The rows come from 7 hidden closed curves, with some noise, and rows from the same curve form a group. Each curve winds through 6 dimensions. The rows are also pushed far along 4 directions, which tell nothing about the answers.
Known rows, each followed by its group:
[-13   8 -10   6   8 -10 -10 -12   9  -5  14  -9   5  -4  -2  -7   9  -3
  12]	pefiv
[ -5   5  -6 -10 -10  -3   2  -5  -6  -3  -1  -8  -7   4  -6  11 -17  -1
 -16]	pefiv
[  7   7  13 -15 -16  10   2   7   3  14  -8  21   9  19  -2  -2  12   0
 -19]	Voma
[ 21   8  -4   5  -4   1   3  23  -7   0  -5  -7 -10   4  19   4 -20   0
 -14]	Tuk
[ -5  10 -10  -6  -4 -13   3  -6   7 -12   1 -23 -13   3 -12   1  -8   7
  -3]	tiva
[  3   4 -10  10  17  -7  -7  -5  10 -12  13  -9   2 -10   7  -8   5   1
  14]	pefiv
[  6  -9   2  -2   9   8   9  -2   0   0  -1   3   1  -6   8   9 -11  -2
  -8]	Tuk
[-13  -2 -15  -6  -5  -9   8 -13  -4 -12  -7 -27 -20  -5 -20  11 -32   4
  -8]	Vib
[  4  27 -15  13  -6 -18  -9  16  -1 -12   1  -9  -2   6  10 -13  -2   1
  -1]	Voma
[ -1  -7  27 -29 -18  25  15   9 -10  33 -12  16   3  16   8  26  -8  -8
 -30]	pefiv
[ -1   2  -8  13   5 -10  -8   3  -3  -7  12 -10  -4  -5   7   1  -1  -2
  10]	Kulo
[ -5   9   7 -12  -9   9  -6  -5   1  14  -5  21  13  10   0   0  14  -6
 -19]	Kulo
[ -8  -4  14 -21   2  14   9  -8  10  13  -8  11   9   5  -2   9   7  -6
 -17]	Kulo
[-13  13  12 -10 -11   1  -3  -1   6  15   0  11  12  11   1  -1  24  -4
  -5]	tiva
[-13 -15   0 -13  -1   3  11 -13  -1   0  -6 -11 -10  -2 -20  14 -18  -1
  -7]	Kulo
[-14  14 -14   3  -4 -20   5   2   4 -16  -6 -18 -10   3 -11  -4 -10  -1
  -3]	Voma
[ 9 -6 -1 15 14  1  1 10 -3  0 11 -5  0 -9 21  4 -8 -5 10]	Voma
[ -9  -2  12 -11  -4   7   9   4   2  12  -7   5   4   8  -1   6   1  -7
  -7]	pefiv
[-19  -8 -12  19  15 -12  -7 -19  11  -5  13 -13   0 -11 -16  -8   7  -3
  22]	Vib
[  9 -13   9  -9   4   8   9   8  -3  -2  -3   2  -3   0   4   8  -5   1
   0]	pefiv
[ -2   8   7  -7   3   4 -11 -10   3   2   8  30  26   1  10  -4  28  -7
  -2]	Voma
[-20  11  -7  -1 -11  -9  -2 -10   1   3  -4  -4  -1   6 -16   0  -3  -4
 -10]	rimu
[-22  -2  11 -10  -4  -5   5 -11   8   2   1  12  10   7 -14   3  24  -6
   0]	Vib
[ -9   0 -10   1   0  -7  -3  -9  -1  -8   1 -10  -4  -3 -12  -2  -9  -1
   5]	Kulo
[ 16  -8  -3   6  13   4   5   7   1  -4   4  -8  -7  -7  16   8 -13   1
  -3]	pefiv
[22 -1 11  1  7 13  0 18 -4  9  1 14  8 -1 29  2  5 -3 -3]	Tuk
[-14 -14  10 -16   0   5   4 -17   8   3  -2   7   5   2 -23   2  15   1
   5]	tiva
[ 3 -2  0  0  1 -1 -6 -6  0 -2 13  0  0 -2  3  3  6  3  5]	Vib
[  6  14   2  -9 -15  -4   0  14 -14  -6  -5   3  -1   7  12   5  -6   2
 -10]	Vib
[ -5 -26  17 -16  -2  13  15  -9   1   9  -2   6  -3   3 -17  14   1   1
  -1]	Vib
[  8   7  -8   6   2  -4  -4   6  -8  -7   6  -9  -3  -6  14   1 -13   1
   3]	Tuk
[-15 -10  18 -23  -7   7  14 -10   9   9  -2   7   5  11 -18   9  11  -1
  -6]	rimu
[ 5 -1 -6  0  8  0 -7 -7  0 -7  9 -8 -2 -9  5  1 -2  4  7]	Vib
[ -7 -22   5   1   6   9  16  -9   7  10  -6  -6  -7  -3 -16   8 -12   0
  -1]	rimu
[ 14   1  -5   6   4   5  -2   3  -3   5   6 -13 -10  -7  17  10 -17   3
  -9]	tiva
[  3 -25  11   1  12  19   4  -5  -3  17   4   4   0  -9   7  15  -6  -5
   1]	rimu
[ -6   6  -9   6  -4 -10   2   0  -4  -9 -13  -3  -5  -3  -5  -1  -7   1
  -7]	Tuk
[ 17 -24   7  -3  16  17   6  -2  -2   0  -1   6  -1 -12   9  10  -7   2
   0]	Vib
[ -3  -5   2 -10  -5   0   2 -10   4   0   5  -3  -5   3 -10  10   3   3
  -9]	tiva
[  6 -14   4   4  11   9   1  -4  -8   1  -2   4   0 -17  13   9  -4   1
   7]	rimu
[-15  -4   0   5  -1  -4   3  -6   4   5   0  -5  -2   1 -13  -1   3  -3
   5]	tiva
[ -6   7  -5  10   8  -2  -9  -9   3  -2   3   8  13  -8   3 -13  13  -2
  12]	tiva
[-21 -16  13 -15   1   4  18 -12   6   8  -1  -9  -4  -1 -14  17  -3  -4
   0]	Kulo
[ 18  -1 -16  17  13  -2  -9  13  -7 -12  -1 -19 -13 -12  11  -8 -20   4
  13]	Voma
[-18  11  -6  -5  -6  -9 -10 -12   2  -5  -1   5   8   5 -17 -11  13  -2
   4]	Kulo
[-11  13 -17  13   0 -14 -12  -2   1 -12  -1  -4   3   0 -14 -21   2  -1
  15]	Voma
[ -7   6 -17  17   4 -11 -10  -7  -2  -7   2  -8  -2  -9  -3  -9  -6  -1
   8]	Tuk
[  7 -32  -1  11  25   8  12 -16   4  -7   4 -14 -11 -27   0   9 -14   7
  16]	rimu
[ -2  17  -8  -5 -13  -7   6   4  -5  -6 -11  -1  -2   7   0   2 -17  -1
 -22]	Tuk
[  2  -8  12 -18  -6  11   7   3  -8   5  -8   5  -1   4  -3   9  -6   0
  -5]	Voma
[  0   6  13 -12  -1   3  -3  -4   3   2   3  22  17   2  10   1  28  -1
  -3]	tiva
[ -6 -12   0  -2  10  -3   0   0  -1  -8   4   0   1  -3  -5   3   0  -7
  10]	rimu
[-31   5   0 -12  -9 -16  -2 -13   4 -10  -4   9   9   9 -28  -5  18  -8
   3]	pefiv
[ 12  20  -1 -10 -19  -2   5  19  -8   1 -12   0  -7  15  12   7 -16   1
 -31]	pefiv
[-16  13  -9   1  -4 -11  -4 -11  10  -2  -3  -1   3   7 -15  -8   6  -3
  -9]	Voma
[ -1 -13  -7   9   7  -8   1  -8   4 -12  10 -12  -8  -6 -15  -3  -2   5
  16]	Vib
[ -4  -4  -7  16  15  -3   3  -1   8   1   5 -15  -5 -10   6  -1  -8  -4
   7]	Kulo
[  3  10  -1  -5 -11  -1  -2   1  -9  -2   2  14   9   7   4   1  -5  -3
 -11]	Voma
[-12 -33  10 -10  11  17  17 -18   7  13  -8  -3  -6  -8 -19  17 -11  -3
  -5]	Vib
[  3   1   6  -5  -2   9   3  13  -3  15  -1  -6  -5   5  14  11  -9  -6
 -11]	Kulo
[ 16 -29  11   4  17  18  14   5   2  10   2  -4  -9 -10  15  18 -13  -1
  -2]	Vib
[ -3  16 -18  18   2 -10 -18  -2   1  -5   4  -3   4  -2  -1 -19   1  -2
   8]	Tuk
[11 -1  1 12 10  3 -9 16  0  4  5  5  3 -1 20 -1  7 -8  3]	Kulo
[16 -3  6  4  7  5 -5 12  0  2 11 -2 -1 -2 18 -1  7  2 11]	pefiv
[  0  -8  23 -16   1  11   2   5   4  12   3  19  13   6   8   5  26  -4
   2]	pefiv
[-1 -4  3 -1  8  4 -3 -5 -1 -1  7  4  7 -7  7  0  4 -2 11]	Tuk
[ 4 -5 -4 13 19 -1 -6 -5 16 -2 13 -7  1 -8  5 -7 15  1 12]	tiva
[ 29   6  -6   7  -4  10  -6  22 -17   2  -8   6  -3   1  20  -5 -23   2
  -8]	Tuk
[  9   1   3  -3  -1   6 -10   4 -11  -1   1  13   7  -2  11  -2   5   0
   4]	rimu
[ 18  -3   9   2  17  11 -11   6   0   0  13  13  15 -10  27  -6  19   0
  20]	Kulo
[  7 -24  21 -10  14  24   8  -6  11  19   6  17  10  -3   9  14  14  -4
  -7]	Voma
[ 1  5  7 -5 -7  2  8 -1  3  4 -3  2  1  3  2  0  6  6 -4]	rimu
[ -4   4  -6  -4  -5  -5   8   5  -5  -6 -10 -20 -14   0  -5   4 -21   3
  -4]	Vib
[ 17 -35   2  14  35  17   5  -3  -4  -1  11   1   1 -27  24  15 -16  -7
  13]	Voma
[  9 -13  23 -19  -9  18  12   7 -11  14  -8  22   5   5  12  19   2  -1
 -16]	tiva
[ -3  21  -6  -1 -14 -12  -4   7  -7  -6   3  -9  -4   6   4  -1  -5   3
  -2]	rimu
[  9   6   0  -3  -4   2   2   1  -2  -1  -2   5   0   0  10   7  -4   1
 -16]	tiva
[-13 -12  -1 -12  -3  -1  15 -20   7   0  -2 -12 -13   0 -20  21 -15   1
 -21]	tiva
[ -7 -23   8   2  19   6   8 -14  15   3   4   3   4  -9  -7   5  12  -4
   7]	Vib
[  7  10  -1  11   0  -4 -13  13  -5  -1  -1   6   3  -2  16  -9  16   1
   8]	Tuk
[ 12 -29  16  -4  13  18  17   8  -1   8  -5   4  -4  -6   9  16  -9  -3
  -2]	Kulo
[ -9   6  -2   5   3 -11 -11   3   2  -5   9   1   5   2   1  -5  16  -6
  11]	Kulo
[  9 -10  -3  11  19  -3   0  -3   2 -13  14  -6  -2 -16  13   4   1   2
  13]	tiva
[  7  10  -4   2  -3   0  -2  10 -12  -2  -5   9   5   0  16   3 -12  -7
 -12]	Voma
[  6 -12   3   2  13  10   2  -4  11   5   1   0   2  -4  -3  -5   4   2
   6]	pefiv
[-1  3 -2 -5 -4 -3 -2 -1  3 -1  6  1  1  9 -5  2  0 -3 -8]	rimu
[-16   7 -17  13   3 -19  -5  -7  -4 -19  -4 -13  -5 -11  -8  -6  -6  -1
  12]	rimu
[ -2  10 -10  -2  -1  -6  -4  -5   4  -7   4  -5   0   3  -4  -2  -4   0
  -7]	Tuk
[-11  28 -13  -6 -26 -13   3   6 -11  -6 -20  -2  -3  15 -12  -7 -20   0
 -20]	Tuk
[  3  10 -12  14  -3 -14   2  20  -8 -10  -1 -21 -14   2   7  -1 -21  -1
   3]	pefiv
[ -5  14  -7   6  -4 -12  -6   9  -5  -8   1  -3   0   2   9   0   1  -5
  -2]	rimu

New rows. What belongs after each?
[ -4  28 -14  14  -3 -14 -16   5   8  -3   0  -4   5   5   0 -25  15   1
   8]	tiva
[ 16  17 -11   8 -10   1  -5  18  -7   4 -10   2  -4   9  10  -8 -19  -1
 -20]	Tuk
[-15  28  -4  -6 -11 -12 -19  -3  13   2   3  12  16  19 -13 -22  33  -4
  -1]	Tuk
[ 17  -1   7   2  -6  15   1  10  -4  16  -6  13   3   7  10  -2  -5   1
 -12]	rimu
[  0 -13  -1   4  17   1   6  -4  12  -3   4  -6  -2  -6  -3   2   0  -3
   4]	Tuk
[  0  33  -6   0 -24  -9  -5   8  -4   4  -9   7   3  15   6  -7   1   2
 -25]	rimu
[-21  20   0 -12 -14 -11   8  -9   7  -3 -10   3   8   9 -14  -6   8   0
 -11]	Kulo
[-14 -13  -2  -8   3  -5   7 -22  11  -5   7 -13  -9  -3 -22  12   0   3
  -3]	tiva
[ -2  -4  -5  -4   3  -4   9  -3   1 -10  -5 -14 -10  -5  -4   8 -14   2
  -5]	Vib
[11 13 -5  0 -8 -1 -3 11  0  0 -6 -4 -4  8  1 -9 -7  6 -6]	pefiv
[ 14  -9  -4   9   9  -1  -3  11  -3  -7   0 -11 -12  -8   8   2  -5   3
   7]	Tuk
[  5  -3  14 -14   1  12   5   2  -2   8   2   6   6  -1  14   8   3   1
  -1]	Kulo
[  1 -13  -4   5   1  -1  10  -2   7   1   0 -17 -16   1 -16   4 -15   5
  -1]	Vib
[ 16 -15 -12  17  21   2   1   0  -7 -11  11 -10  -7 -19  18  10 -27  -2
   4]	Voma
[ 14   2   2   5  -8   6   2  12  -6   9   0   5  -1   8   6   0 -12   0
  -8]	Voma
[ -5 -16   7  -8   7   5   1 -11   2   1   1   0  -2  -8  -4  11   8   1
   3]	Tuk
[-15  21  -4  -3  -2 -12 -12  -5   7  -8  -2   6  13   3  -5 -18  26  -1
  10]	Vib
[-22 -11   3  -3   4  -8   3  -9   4  -2   5  -4   0   0 -14   7   8  -8
   9]	pefiv
[  9  19  -7   5  -9  -4  -7  20 -11  -3  -8   4   3   7  12 -11 -11  -2
  -3]	pefiv
[  5  26  -9  18 -11 -11  -8  20 -10   1  -2  -7  -3   2  19 -10  -4   2
   2]	rimu
[ 16 -12  10  11  30  19  -8   1  10  12  15  13  16 -15  31  -4  19  -5
  16]	Kulo
[-13  -7  -5   1   2  -5  -3 -14  -2  -7   3  -1   1  -6 -14   0   0  -1
   9]	Vib
[  8  -5 -11  17  18  -4  -6  -8   5 -11  13  -8  -3 -16  10   0  -2   2
   7]	tiva
[ -4  25  -5 -13 -24 -11  -4   0  -5 -10  -7  12   8  18 -13 -10   3   3
 -15]	Voma
[-13  12  -6  -6  -8 -15  -2   1   2 -11   2  -3   0  12 -13  -3   2  -6
  -4]	rimu
[ -9  -7  -5  -4   4   2   1 -14   9   2   0  -5  -2   1 -17   2  -7  -2
  -7]	Tuk
[-11  11 -25  20   3 -26 -11  -5  -2 -22   5 -29 -16 -10  -9  -8  -9   4
  15]	Tuk
[-9  3 -5  1  7 -7 -2 -4  4 -9  0 -8  0 -6 -4 -7  5  1 13]	Vib
[-21  -2   2 -13  -8   2   6 -19   5  10  -5  -4  -1   4 -20   8  -1  -1
 -11]	tiva
[-9  1  3 -1 -4 -5  7  0  2  0  1  2  3  7 -8 -1  1 -3  2]	Voma
[18 -8  2  3  9 11  1  6  3  4  1 -3 -4 -4  7 -3 -5  5  4]	pefiv
[-17   9  13 -15  -2   1 -11 -15   6   4  10  30  30   6  -2  -8  40  -7
   8]	Voma
[  7   6  -7   6  -7   0  -4   5 -14  -1  -7  -1  -5  -5  10   4 -14   2
 -10]	Tuk
[  6   4   7  -2 -10   8   5   3  -5  12  -6  16   6   5   9   5   0  -1
 -18]	Kulo
[  2  22  -9  11   8 -10 -23  -2   3 -11  16  10  18  -4  15 -21  26  -2
  17]	Tuk
[-20  -8   2 -13  -4  -5   6 -22   6  -2   5  -5  -2   1 -21  11   3   0
  -3]	Vib
[ 0 -5  6 -4  7  7 -3 -2  4  3 -2  4  5 -4 -1 -7 11  1 12]	Vib
[19 -4  6  3 10 12  4  9 -3  3  1  5  4 -7 23  1 -5  2  2]	Kulo
[-17 -16   1   3   8   1   8  -9   9   7  -4  -9  -6  -3 -17   4  -1  -5
   3]	Tuk
[-14   6 -18  15   7 -13  -4 -15   4 -10   2 -14  -3 -10 -11  -9  -7   0
   9]	tiva
[  9  -1   3 -10  -6   3   2   2  -6  -4   1   5   1   4   1   3  -6   4
  -3]	Voma
[  1  -9   1   0   5   1   8   8  -4  -5  -6  -3  -5  -2   0   4 -14  -4
   1]	pefiv
[-10  23  -3  -4  -8 -10 -11   3   1  -6  -5   5  10   5  -1 -16  18   0
   5]	Vib
[-16  -8  -7  -1   0  -9   2 -16  -1 -12  -2  -2  -2  -5 -22   1  -4  -1
   5]	Vib
[  0  -4  -8   4   4  -8  -1   3   3 -11  -3 -13 -11  -2 -11  -5  -4   3
   7]	Tuk
[ -1  26  -4   3  -6 -10 -21   0  -3  -7  13  23  25   6  11 -19  27  -4
   9]	Voma
[-12 -21   5  -3  15   7   2 -16  15   8   8  -5   0  -3 -16   4   9  -5
   9]	Tuk
[  4  16   5 -11   2   5 -17   7   3   3   2  17  18   7  13 -11  26  -6
   1]	Kulo
[ -1  11  -4   7  -8 -11  -6  17 -10  -3   3  -4  -4   6   8   1  -4  -5
   2]	pefiv
[ 27   0  -7  12   3   6  -8  16  -8   2   9  -3  -5   1  19   0 -17   1
  -2]	rimu
[ -2  -3 -17  15   4  -8  -1  -7  -3 -10   1 -15 -12  -9  -7   1 -19   2
   1]	tiva
[-17   7  -7  -1 -10  -9  -3  -9   5   2  -2  -7  -4   8 -20  -3   1  -1
  -6]	pefiv
[ -9  -3 -10   1  -4 -10   1  -9  -4 -15  -3  -2  -4  -2 -17   0  -8   1
   1]	Vib
[ -2   9 -15  16   7 -21  -5  -1   3 -20  13 -17  -6  -8   4  -5   2   3
  14]	tiva
[ 18 -12   5   2   6  17   5   9 -11   7  -6   8   0  -6  15   6 -19  -1
  -3]	Tuk
[ 15   3  -5   0   0   6  -6   6 -12  -1  -1  -6  -6  -7  15   4 -16   4
  -3]	Vib
[ -4 -26 -11  17  22  -5   4  -4  -3 -14   7 -19 -13 -18  -6   7 -22  -5
  20]	pefiv
[ 12  -1   0   9  -3   0  -1  23 -15   3   3  -7  -9   1  20  10 -17  -5
  -1]	pefiv
[ -2   7  14 -15 -10   7  -6   8   1  12  -8  21  14  15  -4 -10  24  -3
  -2]	Tuk
[ 0 -4  7 -8 -2  8 -2 -8 -5  5 -6 16  7 -3  3  6  8 -1 -9]	Tuk
[ 23 -14  13 -22 -10  19  13   7 -10   7  -7   1 -13   5   5  21 -21   9
 -21]	Vib
[  5  -5 -10   9  17  -2   2  -4   6  -9   9 -21  -8 -12   6   1 -16   2
   9]	pefiv
[ 16  33  -9  12 -14 -10 -13  15  -8  -6  -2   6   5   3  19 -19   6  10
   0]	rimu
[ -2   3  -8  -1  -6  -3   1  -1   1  -3 -10  -7  -8   5 -15  -4 -11   2
  -9]	Voma
[  5 -18  17  -7   1  16  18   4   2  16  -5   1  -4   0   4  14  -6   2
  -5]	rimu
[ -6  -8  -5  -1   7  -2   5 -16   8  -1   9 -21 -12  -8  -7  12 -10   3
  -3]	tiva
[  7  -1  -4  12  -1   1   2  15  -7   7  -7 -12 -13   0   7   2 -17  -1
  -4]	Tuk
[ 11   5   6 -15 -13   7   2   4  -7   1  -6  19   8  11   0   1  -2   2
 -15]	Voma
[ 8 -4  9 -8 -1  8 -3 10  0  6 -5  8  2  7  0 -4  8  0  1]	Tuk
[ 20 -19  13  -1   5  16   8  10 -12   5   1  10  -1  -8  21  15  -8   1
  -2]	tiva
[-13  -1  14 -19   1   8  -2 -19   7   6   4  31  25   4  -3   4  27  -8
 -10]	Voma
[ -7   8  -9  -8  -1  -7   2  -2   3  -6  -3 -19 -10   1  -4   6 -16  -2
  -9]	Kulo
[-13 -11  -5  -2   6 -10   1 -10   2 -14   3  -6  -4  -4 -18   1   0  -2
  11]	pefiv
[-12 -10   3  -1  11   7  -3 -16  10   9   1   2   6  -6  -9  -3  11  -3
   7]	Vib
[ 15 -12  -4  21  17   2  -7   0  10  -1  17  -8  -3  -9   5  -9   6   5
  20]	Vib
[  7   1 -10  11  15   0 -14  -6   8  -4  14   1   7  -6   4 -12   7  -2
  10]	Tuk
[-10  20  -2 -15 -16  -9  -1  -2  -4  -5  -3   0   3   9  -2   5  -2  -2
 -17]	Voma
[ -8   3  -4  -1  -1  -4  -6 -12  -1  -6  -5   8   5  -5  -5  -2   8   0
  -2]	Tuk
[-22  -6  -2   5   7  -5  -1 -12  14   3  -2  -3   2   0 -20  -8  13  -6
   8]	Tuk
[  7  -4   7 -16 -12   8  10   1  -8   2 -11   5  -4   6  -6   8 -13   5
 -15]	rimu
[ 6  0  6 -2  2  2 -3  9  1 -2  0 14  9  5  4 -6 12 -4  3]	rimu
[-19   9   0 -13 -17  -1   5  -8   1   8 -19   3   0  13 -23  -1  -3  -2
 -19]	Vib
[ -6   3  -2  -4  -9  -3   4  -5  -4  -2  -9   7   2   3  -8   2  -5  -1
 -13]	tiva
[  0 -29   7   4  24  16   8 -16   4   4   4   2   4 -21   4   9  -3  -2
  13]	tiva
[-2 -7  2 10  8  1 -3  3  0  3 -1  0 -1 -8  7  0  9 -2 10]	Tuk
[ -4  23 -25  15  -2 -20 -18  -2  -4 -22  -3  -6   1  -3  -8 -23  -2   3
  10]	Vib
[ 3  7 -4  0 -3 -1 -9 -3 -5 -5 -5 11  5 -2  3 -5  7  1 -4]	Tuk
[-11 -13  -2   1  11  -6  -2 -22  11  -8  17  -7   0  -8 -14   3  11   2
  13]	Vib
[ 13  10  -7   8  -4  -1   1  16  -2   1  -8  -5  -7   6   8  -4 -14   1
 -12]	pefiv
[  3  -1   3  -9  -1   2   4   4   3   2   2  -8  -6   6   0   8  -5   0
 -10]	Tuk
[-21  -9  -4  -3   1  -9   9 -11  -2  -9  -9 -11  -8  -7 -15  10 -11  -4
  -1]	rimu
[-24   3  -5   0  -1  -9  -6 -13  10   2   1  -6   1   3 -22  -7  12  -4
   6]	Tuk
[10 -3 -1 -2 -1  3 -1  0 -5 -5 -2  5  1 -2 -1 -3 -4  5  3]	rimu
[  3  21 -19  11   1 -13 -20  -1  -4 -14   8  -8   1  -6   6 -15   2   4
  12]	Vib
[-10 -20   3  11  18   3   1  -8   9   5   3  -3   0 -11  -5  -1  11  -5
  16]	Tuk
[10 -4  9  2 -2  7 -1  8 -4  7  1 19  7  5 10  2 11 -3 -5]	Vib
[ -1  11  -6  -5  -6  -6  -2  -3  -4  -7   4   2   3   2   5   5  -6  -2
 -12]	Voma
[  4   3  -7   7  10  -2 -14  -5   0  -6  14   3   7  -7  10  -3   7  -2
   9]	pefiv
[  5  -9 -24  28  14 -16   3  -3   8 -16  14 -39 -25 -11 -12  -4 -25   8
  15]	Vib
[-7  9 -3 -1 -9 -9 -6  8 -9 -7 -4  8  4  8 -4 -4  3 -6  0]	pefiv
[ -2  -2   8 -11  -7   1  -1  -8   5   3   6  11   6   8 -10   1  18   3
  -3]	Vib
[  7 -20  24 -16  -1  19   4  -5   3  15   5  24  11   5  -2   8  21   1
   0]	Vib
[ -8  35 -12  18 -14 -18 -14  12  -4  -1  -3   0   6   6   8 -21  12  -1
   6]	rimu
[ -3  11  -1 -16 -23  -7   3   6 -10  -4 -12  -2  -8  15 -14   5 -12   2
 -18]	pefiv
[  6   5  -8  19   2  -2 -12   7  -6   4   7  -2   0  -3  10  -8  -2  -2
   9]	Vib
[ 7  3 -6 10  5 -3 -3 14 -7 -7 -3 -1  0 -2  8 -7 -9 -4  7]	pefiv
[ 15   0  14   2  -5  10   4  19  -8  13  -3  18   6   6  22   5   4  -4
 -10]	Kulo
[-16   2   1 -17 -13  -9  10 -11  -1 -11  -8   4  -1   7 -20   9   0   0
 -14]	Vib
[ 3 -8  8 -1  6  8 -2 -6 -1  2  0 21 13 -5  7  0 14 -2  3]	tiva
[  4  -5   0 -11  -5   3   1   0  -3  -3  -5  -4  -9   3  -9   5  -9   3
  -7]	Tuk
[-22   7 -14   8  -2 -18  -7 -12   7  -8   3  -5   0   3 -20  -7   6  -6
  -1]	pefiv
[-12  14  -9 -14 -15 -10   6  -7   1  -7  -6 -11  -8  11 -16   6 -16   1
 -22]	Tuk
[  4  14  -5  -8 -10  -3  -3   3  -5  -8  -9  11   5   7   0  -3  -3   0
 -16]	Voma
[ -8   1  -8   5   8  -3  -6 -12   9   0   5 -11  -1  -6  -6  -5   3   0
   6]	Vib
[ -9 -10   8  -8  -5  -1  12  -4   3   2  -2   4  -1   5 -10  12   2  -3
 -10]	Vib
[  9  16  -2   0  -8  -4   1  14 -10  -2  -2  -8  -5   1  19   4 -13   3
  -7]	tiva
[ 13 -19   4  -7  -1   9  13   0  -7   3   6 -15 -19  -4   4  26 -27   5
 -11]	Vib
[ -3   9  -2   0 -13  -5   3   4   0   3  -1   3   1  13  -8  -5  -4   0
  -8]	Voma
[  6 -25  17 -23   7  20  13  -3  -1   7  -8   0  -6  -5  -1  20  -8   1
  -6]	Voma
[-20  11  -6  -2   3 -13  -5 -10   9 -11  -1  -4   6  -2 -13 -13  17  -1
  13]	Vib
